The rows of a group lie close to one hidden flat surface of 5 dimensions, which passes through zero. Surfaces can cross.
(in the rows, 128 means zero)
Some rows, each with its group after it:
[129 144 175 122 114 126 128 104 127]	k_919
[106 154 112 142 139  95 109 106 122]	k_747
[ 93 107  92  88 123 106 124 106 116]	k_216
[120 134 121 134 131 121 128 123 124]	k_505
[115 129 119 132 109 121 123 109 128]	k_216
[122 143 170 229 174 105  72 178 123]	k_498
[144 123 129 175 160 152 134 160 111]	k_498
[120 135  81 147 106 134 131  83 138]	k_216
[160 136 168 176 132 156 133 158 135]	k_216
[130 125  44 122 110 153 155  46 145]	k_919
[ 82  76 113 160 155 118 145 149  41]	k_919
[153  99  55  84 125 163 154  97 161]	k_216
[107 132 125 112 140  96 118 135 105]	k_216
[104 112 171 137  67 137 147  46  97]	k_505
[123 157  83 132 167 103 109 155 136]	k_505
[ 85 100 121 111 115 111 146 155  60]	k_747
[127  59 160  58  85 142 130 132 140]	k_505
[140 135 142 132 122 139 138 108 133]	k_919
[136 156  88 136 136 128 123 124 146]	k_919
[127  84 144  84 101 145 150 156 112]	k_747
[160  82 147  94 102 173 158 157 141]	k_747
[143 138 158 108 103 135 133  98 150]	k_919
[137 143 159 127 130 124 130 147 127]	k_498
[116 147 117 141 137 107 115 114 123]	k_747
[126 103  97 143 134 140 128 125 124]	k_498
[155 120 119 108 115 156 147 120 152]	k_498
[102  79  83  94 149 110 118 172 113]	k_505
[108 186  40 171 130 130 181 111  67]	k_747
[107  84  92  75 105 133 153 109 111]	k_498
[155  64 156 185 134 205 181 139  79]	k_505

New rows. What belongs after each?
[108 124 114 148 103 106  60  83 189]	k_498
[123 178 208 162 144  96 116 141 101]	k_919
[126 156 150 146 133 123 128 116 120]	k_919
[137 107 166 133 124 150 151 125 111]	k_919
[108 114 104 112 111 116 116 103 138]	k_498
[106 139 132 145 108 113 118 110 121]	k_216
[129  67 106  42 139 138 145 139 133]	k_216
[137 117 117 152 154 139 122 126 135]	k_747
[133 108 125 124 164 124 124 192 120]	k_505
[119  94 111 155 160 135 123 137 108]	k_747
[113 101 127 101 124 114 115 157 132]	k_919
[130 108 101 147 134 146 125 128 134]	k_498
[147 143 174 164 118 151 144 107 123]	k_505
[132 126 116 147 136 134 119 125 133]	k_498
[123 132 144 138 141 113 106 125 135]	k_747
[167 228 138 183 145 138 133  92 154]	k_919
[153 145 170  52  96 136 153 124 155]	k_498
[151 113 175 130 139 142 111 148 160]	k_747
[ 96 112 110  99 139  95 112 154 119]	k_505
[129 156 163 174 125 121 121 134 120]	k_216
[ 88 130 106 110 101 103 131  49 107]	k_919
[123 134 124 122 108 121 131  98 129]	k_505
[159 154 110  84 103 151 159  98 155]	k_498
[113 155  92 117 131  93  97 140 147]	k_919
[109  63 160 116  67 146 122 122 129]	k_216
[155 187 176 192 134 134 119 139 139]	k_216
[ 73 149 107 184  68 104 100  66 107]	k_216
[144 100 153 124 137 143 126 179 132]	k_919
[ 89 150 115 124  96 103 141  25  99]	k_919
[184 169 203 146 110 157 117 143 180]	k_216
[118  86  74 124 139 133 127 160 125]	k_919
[133 139 160  45  76 114 124  97 174]	k_498
[130 166 101 154 129 144 173 151  81]	k_747
[ 84 153 113  97 120  83 127 102  93]	k_498
[141 152 168 115 130 118 132 150 123]	k_498
[143  91 107 141 125 159 125 125 156]	k_498
[ 81 134 112 136 163  96 158 151  31]	k_498
[142  99  91  95 111 164 152 105 147]	k_498
[183 139 180 138 101 172 129 138 179]	k_216
[148 194 117 137  99 157 191 164  85]	k_747
[148 114 137 101 127 127 108 188 167]	k_919
[112 109  97 114 137 121 134 122 111]	k_216
[141 120 146 158 117 157 153 109 115]	k_505
[129 130  95 134 125 144 150 131 109]	k_747
[162 130  99  40 169 128 144 137 164]	k_216
[184 120 153 143 155 183 171 177 126]	k_498
[125 167 201 104  82 104 111  84 151]	k_505
[171 163 116 136 148 142 108 183 178]	k_919
[109  86 126 140 136 124 120 147 109]	k_498
[137  97 204 128 120 126  95 169 145]	k_498
[113 158  37 148 159 108 123 115 124]	k_505
[119 120 199  79  92 114 129 165 116]	k_747
[170 241  67 178 161 127 122 100 176]	k_505
[160 201 116 160 157 128 121 137 161]	k_505
[123 119 149  85 142  99  97 189 144]	k_505
[121 160 104 223  94 146 123  83 120]	k_216
[156  91 142  98  97 170 166 159 129]	k_747
[102 112 133 100  92 112 115 101 134]	k_216
[137 178 132 110 121 120 148 111 131]	k_498
[119 107  90 116 109 131 114  94 148]	k_498
[ 86  90 164 160 100 119 112 140  88]	k_216
[176 146 125  86 110 143 107 159 218]	k_919
[111  43 146 138  59 159 126 118 115]	k_216
[133 222 101 154 162 113 165 115  87]	k_498
[133 117 108  94 149 115 110 177 152]	k_505
[130 145 154 162 126 134 138 110 111]	k_505
[132 125  95 134 140 128 112  90 156]	k_747
[150  89 151 110  67 170 127 110 164]	k_216
[172 118 106  96 121 173 148 112 179]	k_216
[105 197 126 155 130  98 139 137  81]	k_747
[142 121 115 116 137 140 139 132 138]	k_216
[161 104 133 114 111 164 132 127 167]	k_498
[102 133 177 123 141  74  69 110 150]	k_747
[112 151 164 122 102 106 120  97 124]	k_505
[104  78 144 161 157 132 147 196  49]	k_747
[138 140 137 118 143 138 167 153  94]	k_498
[156 219 107 117 128 126 152  87 147]	k_498
